All rows are made from the same 5 directions, up to rounding. Whole rows:
[[ 0.39 -0.21  1.00 -0.27  2.02 -0.01 -1.13 -1.24  0.00 -0.33 -0.31  1.21
   0.75]
 [ 0.79 -0.04 -0.08  0.22  0.71  0.35  0.56 -0.61 -0.29 -0.85 -1.87  1.30
  -0.26]
 [ 0.76 -0.77  0.58  1.07  0.51  0.42  0.32 -0.74 -0.43  0.41 -0.74  0.24
  -0.05]
 [ 0.64  0.20 -0.10 -0.71  1.20 -1.30  0.32 -0.90  0.42 -1.52 -2.18  2.09
  -0.83]
 [-0.38  0.46  0.34 -0.79  0.66  0.92 -1.00  0.23 -0.11 -0.17  0.70  0.08
   1.06]
 [-0.73  0.82 -0.13 -0.15  0.76  2.28 -1.90 -0.12 -0.55  0.13  2.00 -0.47
   2.44]
 [-0.27 -1.52  2.99 -1.05 -0.04 -1.18 -0.30  1.39  0.50  2.08  1.46 -1.56
  -0.73]
 [-0.31  1.12 -1.80 -0.75 -2.66  1.18  2.14  2.52 -0.28 -0.97 -1.34 -0.52
  -1.06]
 [-0.45  1.95 -4.39  1.33 -0.88 -0.66  0.13 -1.81  0.23 -2.08 -0.24  1.01
   0.29]]

The start of a row, then its end:
[-0.33  0.03  0.25  0.50  1.57 -0.09 -2.05 -1.71  0.09  0.36] : [1.80 0.12 1.60]
[-1.40  0.92  0.37 -2.17  0.23 -0.44 -1.72  1.03  0.70 -0.04] : [ 2.26 -0.57  0.93]
[-0.14 -0.03 -0.82  1.11 -0.96  0.37  0.30 -0.07 -0.24  0.53] : [ 0.69 -0.89  0.11]
[-0.89  1.39 -2.60  1.51  0.23  0.94 -1.88 -1.94 -0.23 -0.44] : [ 2.36 -0.24  2.33]
[-0.22  1.56 -3.64  0.57 -2.00 -0.39  1.60  0.05  0.12 -1.84] : [-1.34  0.54 -0.92]
[ 1.38 -1.01 -1.07  1.77 -3.32 -0.11  4.56  1.60 -0.56  0.19] : [-3.58 -0.61 -3.36]
[-0.69  1.03 -0.11 -0.61  1.52  1.76 -2.30 -0.63 -0.31 -0.45] : [1.65 0.33 2.51]
[-0.40  1.20 -1.47 -1.11 -1.30  0.31  0.98  1.41  0.10 -1.27] : [-0.92  0.25 -0.56]
[-0.33  0.72  0.90 -2.44  1.04  0.35 -0.73  1.02  0.26 -1.02] : [-0.44  0.98  0.40]
[ 1.21 -0.91  0.99  1.19 -0.56  3.37  1.67  1.11 -1.56  0.71] : [-1.85 -0.43  0.05]
[-0.46 -0.06  1.04 -1.09  0.71 -0.68 -1.05  0.19  0.45  0.30] : [ 1.05 -0.13  0.32]
[-1.56  1.10 -0.92 -1.16  0.07 -1.81 -1.94 -0.31  1.09 -0.19] : [ 2.81 -0.50  0.79]
[ 0.93 -1.94  3.40 -1.01  0.58 -1.16  1.01  1.12  0.25  1.18] : [-1.44  0.01 -1.79]
[ 1.21 -1.03 -0.71  3.36 -0.50  1.34  1.22 -1.47 -1.10  0.85] : [-0.93 -0.37 -0.02]
[-0.59 -0.12  0.86 -0.46 -0.04  0.54 -0.88  0.68 -0.02  0.93] : [ 1.70 -1.08  0.76]
[ 0.94 -0.34 -0.64  0.99 -0.59 -0.08  1.75 -0.23 -0.30 -0.49] : [-2.22  0.66 -1.24]
[-0.71  1.73 -2.33 -0.19  0.70 -0.21 -1.39 -1.45  0.32 -1.71] : [0.65 1.16 1.29]
[ 0.38 -0.80 -0.22  2.35 -0.32  0.69  0.08 -1.09 -0.59  1.24] : [ 0.78 -0.97  0.46]
[-0.38 -0.05 -0.51 -0.05 -1.84 -0.72  1.09  1.27  0.28  0.48] : [ 0.32 -1.17 -1.11]
[-0.51  0.62  0.17 -0.50  0.30  2.25 -1.07  0.63 -0.57  0.09] : [ 1.15 -0.46  1.71]
[-0.34 -0.03  1.99 -2.40  0.69  0.20 -0.57  1.63  0.27  0.06] : [0.14 0.06 0.07]
[ 0.69 -0.97 -0.58  2.13 -1.39 -0.47  1.67 -0.37 -0.28  0.87] : [-0.70 -0.77 -1.26]
[-0.66 -1.05  1.28  0.99 -0.38 -0.03 -1.19  0.03 -0.01  2.51] : [ 3.28 -2.40  0.84]
[ 0.21 -2.27  1.90  1.47 -1.94 -1.01  1.36  1.19  0.01  3.13] : [ 1.30 -2.85 -1.62]
[-0.43  0.80 -1.26  0.03 -0.90  0.78  0.17  0.51 -0.17 -0.39] : [ 0.33 -0.36  0.35]
[ 0.34 -0.53  0.50  1.10  0.79  0.75 -0.61 -1.01 -0.44  0.63] : [ 0.46 -0.10  0.83]
[ 1.27 -1.63  1.47  0.10 -0.07 -2.52  2.05  0.01  0.51  0.27] : [-2.65  0.76 -2.83]
[-1.48  0.29 -0.08 -0.40 -1.32 -0.12 -1.07  1.19  0.36  1.40] : [ 3.41 -2.34  0.75]
[-0.78  1.93 -3.46  0.27  0.21 -1.66 -1.01 -2.08  0.77 -2.09] : [0.49 1.36 0.57]
[ 0.46  0.70 -3.16  2.35 -1.03  0.07  1.17 -1.61 -0.36 -1.09] : [-1.21  0.62 -0.29]
[ 0.13 -0.91 -0.69  2.68 -1.32 -0.12  0.54 -0.82 -0.33  1.63] : [ 1.26 -1.68 -0.16]
[-0.71  1.59 -2.84  0.63 -1.19  1.20 -0.10 -0.10 -0.29 -0.97] : [ 0.70 -0.26  0.98]
[-0.09 -0.77  1.58 -0.16  1.53 -1.26 -1.48 -1.07  0.47  0.85] : [1.29 0.01 0.44]
[-0.57  0.12 -0.90  0.37 -2.26  0.09  0.99  1.41 -0.01  0.74] : [ 0.92 -1.72 -0.62]
[-2.51  2.07 -3.68  0.51 -0.78 -2.45 -2.92 -1.87  1.34 -0.20] : [ 5.14 -1.32  1.79]
[-0.26 -1.87  1.63  0.48 -1.66 -2.89  0.86  0.94  0.86  2.57] : [ 1.63 -2.38 -2.06]
